There are 9 hidden switches. A switch that is on adds its own fixed numbers to the row, and there is some noise. The rows also spread widely along 14 directions, which tell nothing about the answers.
Known rows, each followed by its switches (1 for on, 0 for off):
[  8   3   3   3  11  13  -3   7   2   5   1  -1  -6 -12  -1   0   1  12
  -7  -3  -5   3   4   1   5   2   2  -2 -17  -6  -4   9   2   6   0   6
   7]  1 1 0 0 0 0 0 1 0
[ -8  -1  -3   4   6 -15   2  -4   5   5  -3   1   1   1   3  -6   4  -1
  10  18  -9  -8  -8  -7  -1  -2   2  15  -3  -5   9 -10   0   2  -4  -1
  -2]  0 0 0 1 0 0 0 1 0
[ -1   3   4  10  -6 -13  -7  -2  -5  -2  -8  -1   3  -4  19   2  -4   3
   8   1   3   4 -20   6   0  -2   1  18  -9  -4   6   2  -4   1 -12   1
  -4]  0 0 0 0 1 1 0 1 0
[  9   3   3  -8   8  -6  -4  -5  11   8 -14   7 -13  -1  17  -4  -2  -3
   4  13  -3  17  11  -9 -17  10  -6 -10  -4   2  -7  -6  -4   3   8  -1
  14]  0 1 0 0 0 0 1 0 1
[  4  -6  -1  -4   8  -7   6  -9   7  12  -1  -5 -12  -5   0 -10   4  -4
  12  12 -11  -9   8  -5  -8   0   1   2  -9  -8   1  -3  -7   8  -1   2
   4]  1 0 0 0 1 1 0 0 1
[ 10  -7   3  -1  10   2  15 -12  -7   1  -1  -5  -5   2   2  -2   9   6
   2  -2  -1   0 -10  17   9   4   7  -1  -2   9  -2  10  -7  15 -16  16
   3]  0 0 0 0 1 1 1 1 0
[  6 -15  10   0  -7  -5   4  -4   0 -15  13  -7  -1   2  -6  -1   0  -1
   0  -9   1 -12  10  -1   0  -7   3  12   1  -6   1  14  -2   8  -6  -4
  -4]  0 0 0 0 0 1 1 1 0
[  7   8  -4  -1  13  -4  10  -3   7  14  -9  -1 -15   5 -13  -7   3  -8
   5  21 -17  -1   7  -1  -5   0   4 -15  -4   0  -6  -8  -3  10  -2   5
   3]  0 0 0 1 0 0 1 0 1
[  5 -16   2   1 -12  -1   4  -4   6  -5  15  -6  -2   4 -13  -8   8   1
   2   1  -5  -8  11  -3  -3 -13   4  15   4 -10   2   2   4   2  -3  -3
  -4]  1 0 1 0 0 1 0 0 0
[  2  -3  -1   4   3   1   3   4  -6  -6   9  -9  -3 -10 -12  -3   6   1
   2   1  -3 -17   4  -7   7   0  -2   6  -5  -8   6   3  -2   7  -6  -5
 -16]  1 0 0 1 1 1 0 1 0
[  6   7   3  10 -11   4   1   8  -3   6   2 -10   1   7  -4   4  -4 -10
   1   6 -14   1 -16  12  -3 -13   3   0  -4 -12  -2   7  -4  -5  -2   0
  -5]  0 0 1 0 1 1 0 1 1
[  8 -15   5  -5   2  -2  12  -1   3  -7  11  -4  -2   9 -12  -2  16  -8
 -11   6  -4  -7   4  -4  -2   0   2   2   5   7  -2   8   3  11   4  -9
   9]  1 1 0 0 0 1 0 1 1
[ -3   9   4   0  -3   3  -4   6  -4  -3  -2  -1   1 -12   5   2  -1  10
   3  -3   2   3  -5  -1  10   3  -1   5  -9  -3   5  -1   1   1 -11   7
 -13]  1 1 1 0 0 0 1 1 0
[ -5  -2   2  -4  -2  -6   8  -7  -4  -6   2  -5   3  -1   7  -2   9   3
   9   7  -1  -1  -5   1   7   3  -4   8   6   1  10  -6  -4  -1 -12   6
 -12]  0 1 0 0 1 1 1 1 1
[  1   0  -2  -1   6   2  -1   5  -3 -14  -1   0  -1   2  13   0   4   9
  -7   7  -1   7  10 -13   6   6 -12   3   6  -1   2  -4   5  -6   3  -6
  -6]  1 0 1 0 1 0 0 1 1
[ 14   8  12  -4  -6   5  -1   8   2  -9   3  11  -5  -3   3  -9 -10   3
  -9   4  -6   2  -2  -6  -5  -6   3  -4 -10   4  -2   6   4   5   9   6
  -9]  1 0 0 0 1 1 0 1 0
[ -4  -2   7  -1  17 -10   5  -1  -5  -6  -4 -13  -4   1  11   9  -6  -7
   3  -3  -2 -12   4  -6   7  13  -5   2  -6  -4   3   9  -9   6  -6  -6
   3]  0 1 0 0 1 0 0 1 1
[  9  -1  -3   9   7  -8  -6 -10  -5   2 -18   2  -6   5  14   3   6  15
  -1   8   6  18 -11   3  -8  -2  -1  10   0   7  -6  -3   1   2 -10   2
   0]  1 1 1 0 0 0 0 1 0
[ -7  13  -1   1  -4  13   6  12   3   4   0  -9   8   5 -20   6  -1  -6
   0  10 -16  -6   4  -7  -1  -5  -4  -4  -3  -8   7  -3   8 -11   3  -1
 -16]  1 1 0 0 1 1 0 1 1
[  5 -12  -1  -1   5   7   6  -3   3   3   4  -4  -3  -1   0  -2  13   5
  -2   3  -3   3   9   0  -1   0  -1   5  -1  -2  -2   4   0   3   0  -1
  10]  1 0 0 0 0 1 1 1 1
[ -3  -3   9  -4  -4  -4   2   5  11   9   3  -3  -5  -8  -3  -4  -3 -10
   7   2 -10 -11   8  -6  -1   1   6   6 -14 -11   3   2  -3   6   0  -3
   8]  1 0 1 1 1 0 0 0 1
[-12   7  -2  -4   5  -1   1   7  -7   7  -8  -8   1 -11   3   2  -1  -3
  13   6  -3 -15  -8 -13   2  13  -9   3 -11   0  11  -3  -3  -4  -2  -1
 -18]  1 0 1 0 0 0 0 0 0
[  4   1   9  -2  -3   4   3   0   5  -3   3  -1   0   1   0   0  -1   4
  -1  -4  -5   5   3   7  10  -1   6   1  -4  -5   0   5   2   6 -10   9
   5]  0 1 1 0 0 0 0 1 0
[  7  -6  -2   0  10  -2   4   0  -5   3   7 -12 -16 -11  -4  -7   4  -3
   8   4  -6 -16   3  -3   4   3   0  -4  -6  -8  -2   2 -13  11  -5   0
 -10]  1 0 1 1 0 0 1 0 0
[  2   6  -6  18   9 -12  -1   9 -10  -7   2  -5  -3   4  -2   2   8  -4
 -10  16  -6  -1 -17  -2   8  -5  -3   7  -2  -4   1  -2   0   5  -3 -15
  -2]  0 0 0 0 0 1 1 1 1
[  2   4  12   5  -6  -2   1   7  -2  -3   1  -4   2   4   6   4 -10  -6
  -3  -2  -4  -1 -18   9   5  -4  10   5 -10   0   3  10  -2   3  -5   5
   3]  1 1 0 0 1 0 1 0 0
[ 17  -5   3  -2  16  -8  -1  -4  -1  -6  -2   4 -16  -4  17  -4   5   0
  -7   8   2   7   0  -6  -5  10  -5  -4  -4   5  -6   4  -7  15   4  -7
  10]  1 1 0 0 1 1 0 1 0
[  5   7   1   4   3   4  -2  14  -2  -5   7  -2  -4   0  -7  -2  -2  -3
  -7  11  -9  -4   0 -13  -1  -3  -8  -3  -2  -7   0   1   3  -3   9 -10
 -13]  0 1 1 1 0 1 0 1 0
[  2   2   0   7   5  -2   0   1   2  14   0  -3  -4  -3  -2  -2   1   2
   4   9  -9  -1 -13   3  -2  -7   3   9 -13  -9   1   3  -2   3  -3   2
   3]  0 1 1 0 0 1 0 1 0
[  3   0  10 -11  -9  11   6  11   2 -14  16  -1   4   6  18  -4  -3 -10
  -5   3 -11   4  -3   4  11   6  -3 -11   7  -4   4   5  -2  -3   8   3
   4]  0 0 1 0 0 1 0 1 0

New rows. What belongs after each?
[  7   1   9   2 -21   8   3   9   5  -4  10  -4   3   9 -16  -1  -3  -6
  -5   1 -11   2   2   6  -1 -17   7   1   3  -8  -3   6   6  -4   1   2
  -4]  0 0 1 0 0 0 1 0 1
[  1   1   2   0  -5   4  -5  10   3  -8   7  -4  -1  -7   2   0   1  -2
  -2   0  -5  -1  14  -9   1   1  -7   2  -4 -13   2   1   2  -2   4 -10
  -2]  1 0 0 0 0 1 0 1 1
[  1   7   7   3 -15   2   1   5   7  11   3   6   4   0  -2  -9   0   2
   3  12 -14   5 -16   7  -2 -16   8   9  -9  -5   3  -2   5  -3   0  10
  -1]  0 0 1 0 0 1 0 1 1
[ -3   1   1   0   4  -8   9   0   2  -2   7  -7  -3   3  -2  -6   3  -8
   6  17 -15 -12  -3  -5   4  -4   2   3   1  -7   8  -7  -4   4  -4   0
  -7]  1 1 0 1 1 1 0 1 1
[ -2  -6   3  -3  -7  -2  -6   4   3 -11   8  -3   2   2  19  -4  -7  -2
   7   6  -7  -4   6 -12  -9  -4  -7  11   3 -13   7  -1  -1 -11  10  -7
  -8]  1 0 0 0 0 1 0 1 0
[  2  -4   2  -5  -1  -2  -1  -1   5  -5   9   2  -3  -5  18 -10   5   1
   5  11  -8   3   5  -5   1   2  -6   3   2  -9   5  -6  -3  -1   4   0
   3]  0 0 0 0 0 1 0 1 1
[ 10  -1  -1   5  -5   1  -6   6   1  -3  12   0  -4  -7  -2  -8   7  -1
  -2  10  -7   1  -4  -2  -3  -7  -3   3  -3 -12   0   0  -1   2   6  -6
  -4]  0 0 0 0 0 1 0 1 0
[ 6  3  1  0 -2 -2  1 -1 -3 -8 -6 -3 -1  4  0  5  4 -2 -1  4  2  5 -1 -2
 -4  4 -5  0  3  3  1  0  1  2 -4 -3 -9]  1 1 0 0 1 1 0 1 0
[ 10  -2  -1   6   5   9   7   3  -4  -3  11  -4  -4   7  -3  -8   0   7
  -5  13 -16  -6  -6   1  -1 -15   4   1   1  -5   0   3   1  -3   5   7
 -13]  1 0 0 1 1 1 0 1 0
[-18   6  -5   5  10 -12   4  -1  -5   8 -13 -10   5  -4  -2   7  -1  -3
  16   7  -5 -18  -8 -10   2   7  -3  16 -15  -3  13  -4  -1   0 -12  -4
 -13]  1 0 0 0 0 1 0 1 0
[  3  10   8   8  10  -6  -1   9   1   8  -5   6  -7  -2  11  -4 -12   1
  -5  11 -12   0 -16  -4  -1  -5   3   6 -21  -2  -1   6   0   4   5   0
   7]  0 0 1 0 1 1 0 1 1
[  6   8   6   5  -5  -7 -11  16  -2 -15   3   0  -5  -1  14   3  -6 -12
  -9   2  -2   6  -5  -2   7   4  -3  -3  -3  -9  -1   2  -2   6   1 -14
   3]  1 0 1 0 0 0 0 1 0
[  6 -12  11  -1  -5   2   5   1  -2  -9  15  -4   3  -1  12  -4   2   1
  -2  -5  -3  -6 -12  10   9  -2   6   9  -1  -3   5  14  -5   5  -2   7
   4]  0 0 0 0 1 0 0 1 0
[  7  -7  -2  -3  -2   2   4  -5  10  -5  20   1  -7 -12 -17 -15  20  11
   0   8  -5   1  21  -3  11  -6   0   4   3 -13   3  -9   3  11  -8   3
  -1]  0 1 0 0 0 1 1 1 1
[  3  -2   8  12  -4  -3 -11   8  -4  -2   3  -8  -2  -8  12   5 -10   0
   2 -11  -1  -3  -7   4   2  -5   1  15 -17 -17  -1  15  -6   2  -5  -7
   4]  0 0 1 0 0 1 0 1 0
[  3  -8   0   8   8  -6   1   0   0   7  -4  -3  -3  -1 -20   3  12   3
  -6   5   3  -6   1 -14 -11  -3  -5  16  -9   3  -4   7   6   5   2 -17
   0]  0 1 1 0 0 1 0 1 1
[  2  -2  14   2   3   7   0  10   6   6   3 -10  -2  -2  -3   7 -20  -8
   0  -9 -11 -16   6  -5 -10  -5   6   6 -22 -14  -2  21  -3   0   7  -5
   5]  1 1 0 1 1 1 0 1 0
[  8  -4   3   4  -5  -7   2  -5  -2  -9   2  -2  -2  17   7  -3  -2   0
   1  12  -8   4  -8   1  -8 -14   1   6  12  -1  -2   0   0  -5  -1   1
 -10]  0 1 1 1 0 1 0 1 0
[  1  -6   2  -7   3 -10  11  -4  -1 -10  12 -13  -6   0  -3  -2  12 -14
   6   5  -7 -14   4   3  14   9   0  -4   7  -6   7  -3 -10  14 -12  -3
  -2]  1 1 0 0 1 0 0 1 1
[ -3  -9   6  -8   1 -10   5 -11   2   2  -2  -3  -5  -3  15  -7   1   2
  16   6   0  -4   5  -7  -4   5  -3   8   0   1   4  -4  -8   1  -7   4
  -5]  0 1 1 1 0 1 1 0 1
[  3  -2  -6   5   8  -1   1   5   0  -1  13  -1  -7  -5   1 -10  13   4
  -4  17 -10  -3  -5  -3  11  -2  -1   6   0 -11   6  -8  -1   5   1  -2
  -1]  1 0 1 0 1 0 0 1 0
[  8   0   5   2   4   0  -3   9  -2 -11   2  -6  -8   4  18   4  -9 -10
  -7   1  -5   3   1  -1   0   5  -2  -6  -2  -7  -3   8  -6   2   7  -9
   8]  1 0 0 0 1 0 1 0 0
[  5  11   0   1 -11   3  -2   4   0  -9  -3  -3   1   6   7   3  -2  -7
   2   7  -7  11   0   5   0   0  -3  -8   5  -8   2  -5   0  -3  -4   1
  -8]  1 0 0 0 1 1 0 1 0
[  3   2  -2   8   1  -5  -4  -1  -3   1 -17  -5   1  11   6  10  -4  -4
   2   7  -1   5  -7  -1 -15  -2  -2   7   0   1  -3   2   0  -5  -1  -7
  -5]  1 0 0 1 1 0 0 1 0
[  3 -11   6  -3  -6  -3  11  -1   5  -9  13   0   2  12  -6  -7   8  -5
  -5  11  -9  -5   3  -4  -3 -10   2   8   8   0   2   3   4   2   5  -4
   2]  0 0 0 0 0 1 1 1 1
[ 11   2  -9  12   9  -1 -11   5   0   2  -8  -1 -12   1   5   0   2   5
  -6  15  -6  12   9 -12 -13  -6 -10   2  -2 -11 -10  -5   1  -4   8 -16
   0]  1 0 1 1 0 1 0 1 1
[ -1 -11   8  -5  -4   1   7   2  -1 -10   6  -3   6  -1  -6   5  13  -1
  -7  -7   7  -5  -1  -2   9   9  -1  10   3   8   6   8   5   8  -6  -5
   1]  1 1 1 0 1 0 0 1 0
[ 17   1  -3  10   0   9  -1   8 -12  -7   4 -18 -10   5  -9   8   2 -10
  -8  -5  -4   0  -1  10   3   0  -5 -14   2  -9 -11  14  -7   4  -4 -10
  -5]  0 0 1 0 0 1 0 0 0
[ -2   4   1  -4   1  -3   5  -4   1   0  -2  -1  -3  -4   6  -7  -1   3
  10   8  -7  -5   1  -3   4   3   1   2  -6  -2   8  -7  -1   3  -6   9
 -10]  1 0 0 0 1 1 0 0 0
[  4  -1   3   3   4   6  -1   3  -1   4  -2  -7  -5  -3  10   2  -3   4
   2  -4  -5   4   5   3   4   2  -2   0 -10  -9  -4   8  -4  -1  -3   1
   8]  0 0 1 0 0 1 0 0 1
[ -3  -2   0  -1  18  -1   5   1  -4  -4   2 -11  -6  -6   4   2   0   3
   4   3  -6 -12  12 -11   9  10  -8   0  -3  -9   4   2  -6   2  -4  -3
  -7]  0 1 0 1 1 0 0 1 1
[  1   6   2  18   6   0  -7  12  -4  -6  -4   2   0  -2  -7   7  -3  13
 -15  -4   1   3  -1  -6   9  -8   1  16 -16  -5  -2   7  13   3  -6  -9
   1]  1 0 1 0 0 1 0 1 0
[  5  12   0  -1   1   7   4   7  -1   5  -4  -7  -5  -2  -7   1  -2 -14
   4   7 -11  -3   0   1  -1   7  -3 -16  -6  -4   0   1  -5   3   0   0
  -7]  0 0 0 1 1 1 0 0 0
[ -6  -1  10  -6   2   0   2  -1  10   4   5   5   0  -9  17 -10  -6  12
   8   3  -9  -1   7  -7   6  -1   2  10 -14  -7   8  -1   1  -2   0  13
   6]  0 1 0 0 0 1 0 0 1
[  0  -4   6   2  11  -4   0   2   2  -6  10  -1  -5  -6  12  -7  -6   8
  -1   5  -8  -9   4 -11   5  -2   0  12 -10 -11   6   3  -1   4   2  -1
   0]  1 1 0 0 1 1 0 1 0
[  6  -5  -4  13   6  -2  -8   6  -3  -9   2 -20  -5  12  10  13  -4 -11
  -5   3  -7   3  10  -4  -8  -4 -10   3   5 -23  -5   6  -6  -8   5 -24
   6]  1 1 0 0 1 1 0 1 1
[ 19  -6  -5  13  19  -1   1 -12  -9  14  -9 -10 -17   3 -10  -2   3  16
   1   7  -5  -2  -8   5 -13 -13   2   4  -8  -1 -14   9  -6   6  -5   6
 -10]  0 1 1 0 0 0 0 1 0
[  6  -1  -2   0   2   2   2   8   5  -5  16  -5  -7  -4 -15  -5  12 -10
  -4  10  -9  -4  11  -8   6   3  -6  -7   4 -13   1  -4  -1   8   2 -13
  -1]  0 1 1 1 0 1 0 1 0
[  6  -5   2   6   9   8   0   2  -5   7  -2 -10  -6   4   3   0 -14   9
   3   3 -12 -12  -2  -8 -16 -13  -2   8 -12  -9  -5  14  -2 -10  10   1
 -14]  1 0 1 0 0 1 0 1 0
[  8   0   1   0  -7   7  -3   4  -4  -6 -10  -7   3   5   3  14   4  -7
  -5  -7   6  10   0   6  -5  10  -5  -5   3   4  -5  10   0   0  -3  -8
   2]  1 0 0 0 0 0 0 1 0
[ 10 -11   5   2  -5  -2  -7   2  -2 -10  12   2  -5 -14   8 -12   4  10
  -1   2   4  -1   6 -12  -5  -5  -7  13  -1  -5   1   2  -3  -1   6  -6
  -9]  0 0 0 1 1 1 1 0 1
[  4  -4   7  -1  -3  -3  11   0   6 -11   6  -2  -2  15 -12   0   0  -6
  -7   1  -9  -5   8   2   8  -6  10   1   3  -1  -1   5   6  11  -8   1
   5]  1 0 1 0 0 0 0 1 0
[  6  -5   2  -3  -6  -8   3  -8   2  -2  -4   3  -1   9   3  -7   5  -1
   6  15  -5   0  -8  -2 -14  -7   3   6   7   7   0  -4   0   1   0   4
 -10]  1 0 0 1 0 0 0 1 0
[ 11  -5  10  -4 -12   3   3   8   1  -9   6  -4  -2  10  -9   6   4 -19
 -11  -2   2   3  -1  -1  -8   4  -3  -8   6   5  -6  12   1   5   7 -15
   5]  0 1 1 0 0 1 1 0 0
[ 12  -1   8   8  10   9  -5  14  -2  -3  11  -3  -8  -6  15  -1  -9   5
 -14  -2  -9   3  -1   1   4  -5   0   1 -13 -14  -6  17  -4   1  11  -4
  13]  0 0 0 0 1 0 1 1 1
[  1   4  -7  10   9  -5   3   4  -6   4  -1  -5  -5   4  -2  -3   7   0
  -2  18 -10  -3 -17   0   6  -4   1   4  -2  -2   4  -6   0   2  -4  -1
  -7]  1 0 1 0 1 0 0 0 0
[ 6  3  6  5  7  2  4  6 -5 -7  6 -9 -6  3 -5  2 -8  0 -5  0 -9 -9  0 -1
  4 -7  4 -1 -8 -7 -2 10 -2  5 -3  1 -7]  1 1 0 0 0 1 1 1 0
